The rows come from 4 hidden closed curves, with some noise, and rows from the same curve form a group. Each curve winds through 4 dimensions. The rows are also pushed far along 2 directions, which tell nothing about the answers.
In the rows, 128 means zero.
Known rows, each followed by its group:
[142 115 143 141 128 143 107 160 104 151 133 132 185 131  72 134  85] : tefif
[144 129 106 115 125  96 123 144 122  38  88 109  54 138 156 109 158] : rim
[155 117 112 147 141 123 110 153 136 127 126 124  99 113 136 122 136] : rim
[127 126 133 158 132 126 140 117 132 187 169 144 174 124 117 147 114] : bamal
[120 110 114 141 144 142 138 112 152 189 157 141 117 113 144 134 109] : tefif
[114 103 146 131 130 151 136 142 108 190 164 143 195 117  87 119  70] : tori
[142 146  95 149 141 111 142 100 185 110 120 127  50 132 206 166 168] : tori
[139 118 153 127 127 132 101 164  88 132 134 130 191 116  72 102 114] : tefif
[157 132  87 149 135 105 109 152 168  62 101 111  48 131 192 134 161] : tori
[129 124 148 110 118 143  76 153 106 125 118 116 179 111  82  78 147] : rim
[128 156 104 110 116 130 116 110 163  57  78 103  50 146 187 136 180] : tefif
[114 133 140 142 123 131 155 117 124 157 152 142 175 141 123 157  92] : rim
[112 118 133 126 121 140 120 115 132 163 149 129 157 116 125 105 127] : tefif
[110 119 139  93 122 143 136 125 109 121 116 128 131 128 112 107 113] : bamal
[117 127 142 139 134 129 138 106 120 192 164 143 173 111 107 125 130] : bamal
[115 148 119 113 107 141 112 112 154  93  97 104  98 145 153 134 149] : tefif
[105 127 116 120 135 125 183  82 135 157 134 138  80 142 147 161 106] : tori
[116  99 140 130 136 148 144 140 114 193 166 145 181 117  93 125  65] : tori
[116 119 144 102 134 126 142 131 104 114 131 138 138 120 118 109 114] : rim
[117 116 137 143 125 151 154 135 130 167 154 144 180 142 115 161  53] : bamal
[ 89 125 169  94 112 156 135 107  93 168 144 135 210 128  73 107 104] : bamal
[140 116 106 126 138 100 149 141 126  88 115 122  60 130 150 125 123] : rim
[125 152 120 126 110 119 120 108 146  88 102 114 100 142 159 132 169] : tori
[100 136 138 111 108 132 132  99 130 128 132 120 141 132 138 113 144] : tefif
[144 138 117 145 146 102 147 139 144  89 128 142 102 131 177 155 136] : rim
[134 158 115 126 115 113 113 112 156  67  98 111  84 140 171 131 190] : tori
[123 122 101 122 131 137 141 101 147 155 117 118  58 130 146 143 126] : rim
[128  99  96 142 145 138 179 125 145 166 142 138  73 141 152 171  49] : bamal
[142 113  85 158 140 117 159 134 165 121 132 126  57 141 186 163  97] : tori
[150  96  96 165 166 122 174 135 140 196 161 149  78 121 137 175  63] : tefif
[ 98 120 133 124 139 137 185  82 132 194 156 150 126 136 128 157  87] : bamal
[140 118 136 130 126 137  93 167 117 118 126 123 160 116 109 102 126] : bamal

New rows. What belongs after each?
[143 120 141 134 128 145 105 163 107 141 128 131 178 130  73 129  95] : tefif
[128 104 117 149 160 103 186 113 126 187 171 159 111 118 137 154  84] : tefif
[129 121 163 121 120 124 106 155  78 132 143 133 208 116  67  85 121] : tefif
[126 119 139 119 111 120 121 152  91 104 122 121 158 134  98  99 113] : rim
[143 134 154 112 110 134  57 186 100  64 101 107 186 115  93  69 166] : bamal
[116 120 159  93 108 139 108 154  82  99 113 119 182 126  76  79 117] : tori
[134 115 104 138 148 106 154 101 141 170 141 134  58 115 149 134 139] : bamal
[145 109 124 143 144 127 129 153 119 151 139 137 137 121 101 137  95] : tefif
[124 134 142 122 124 140 129 140 131 104 125 138 167 136 135 141 107] : bamal
[124 143 132 142 113 135 114 111 145 134 134 125 154 136 136 134 148] : tori
[122 124 108 146 127 116 176  93 134 167 143 132  88 145 144 162 102] : bamal
[126 128  89 135 130 145 146 105 176 142 119 116  50 144 171 172 114] : tefif
[131 153 122 113 106 100 113 122 120  47  84 106  85 143 145 111 184] : bamal
[151 117 106 156 135 120 117 158 139 125 136 124 109 124 137 135 118] : bamal
[130 137 131 119 127 145  94 136 143 110 114 121 136 120 136 113 154] : tefif
[ 95 110 155  98 112 158 133 128  94 164 139 129 190 127  74 107  77] : bamal
[124 133 138 132 138 120 126 107 128 163 146 137 141 113 127 118 155] : bamal
[137 147 129 110 130 145  81 149 151  74  93 118 124 121 145 116 176] : tefif
[124 125 138 133 149 116 170 113 118 155 156 153 149 125 132 141 103] : tefif
[137 133 120 113 108 104  96 134 111  78  96  96  84 128 123  84 180] : bamal
[116  96 106 122 146 141 176 114 137 174 140 139  74 132 142 151  64] : bamal
[120 110 121 110 121 145 138 140 116 114 115 121 112 137 116 124  89] : bamal
[129 125 112 130 109 155 105 130 145 131 110 101 104 136 125 130 123] : tefif
[104 110 156 132 111 162 112 122 112 208 170 136 221 114  79 101  98] : tefif
[139 136 135 130 155 117 128 139 145 106 136 148 134 113 160 132 149] : rim
[144 116 110 140 160  91 168 126 131 126 140 146  66 117 164 141 126] : tefif
[134 113  91 148 145 129 175 126 159 137 132 141  69 140 173 183  72] : bamal
[121 146 135 111  92 156  72 137 135  86  87  93 144 141 111 108 155] : tefif
[132 114  93 150 125 113 163 103 139 154 134 124  56 143 145 152 106] : bamal
[145 135 154 111 118 121  74 176  87  67 100 117 176 118  83  80 160] : tefif
[141 148 109 131 161 128 152 117 171 103 114 144  66 129 189 179 138] : tefif
[121 102 116 142 109 147 127 126 120 186 145 113 133 132  96 120  87] : tefif
[143 112  88 141 131  99 150 112 138 135 123 116  29 130 153 134 131] : bamal
[117 139 153 125 139 130 143 122 119 135 143 151 176 127 119 143 114] : tefif
[126 106 105 136 113 111 139 121 120 144 128 111  84 131 126 112 119] : tefif
[130 118 121 144 131 136 160 125 122 161 140 138 132 145 107 173  70] : tefif
[148 121 113 129 145 123 108 158 137  93 112 123  91 117 148 114 144] : bamal
[114 137 105 125 127 122 157  89 162 118 119 123  58 139 188 146 146] : tefif
[111 132 166 113 129 151 111 145 114 144 147 148 229 117  94 114 110] : bamal
[139 115  89 132 121 106 137 126 141 105 110 103  29 133 161 114 145] : tefif
[102 149 163  92  90 133  89 118 107  75 105 108 182 130 113  70 187] : tefif
[128 139 142 149 126 121 118 123 129 148 149 136 175 121 121 125 148] : bamal
[128 138 159  89 101 142  54 157  99  81  96 104 180 114  81  59 182] : rim
[138 141 120 115 120 124 115 153 136  35  89 114 102 144 160 125 146] : bamal
[128 129 112 137 156 125 168 122 169 120 132 148  84 133 184 175 103] : bamal
[128 155 157 117 117 112  84 128 114  89 114 119 169 115 123  90 202] : bamal
[106 124 147 110 106 158 103 118 111 166 131 114 170 127  78 105 121] : rim
[127 107 112 154 127 139 139 105 137 224 159 130 119 127 104 143  97] : tori
[116 110 134 106 116 133 132 137  97 128 123 121 136 129  93 105  98] : tori
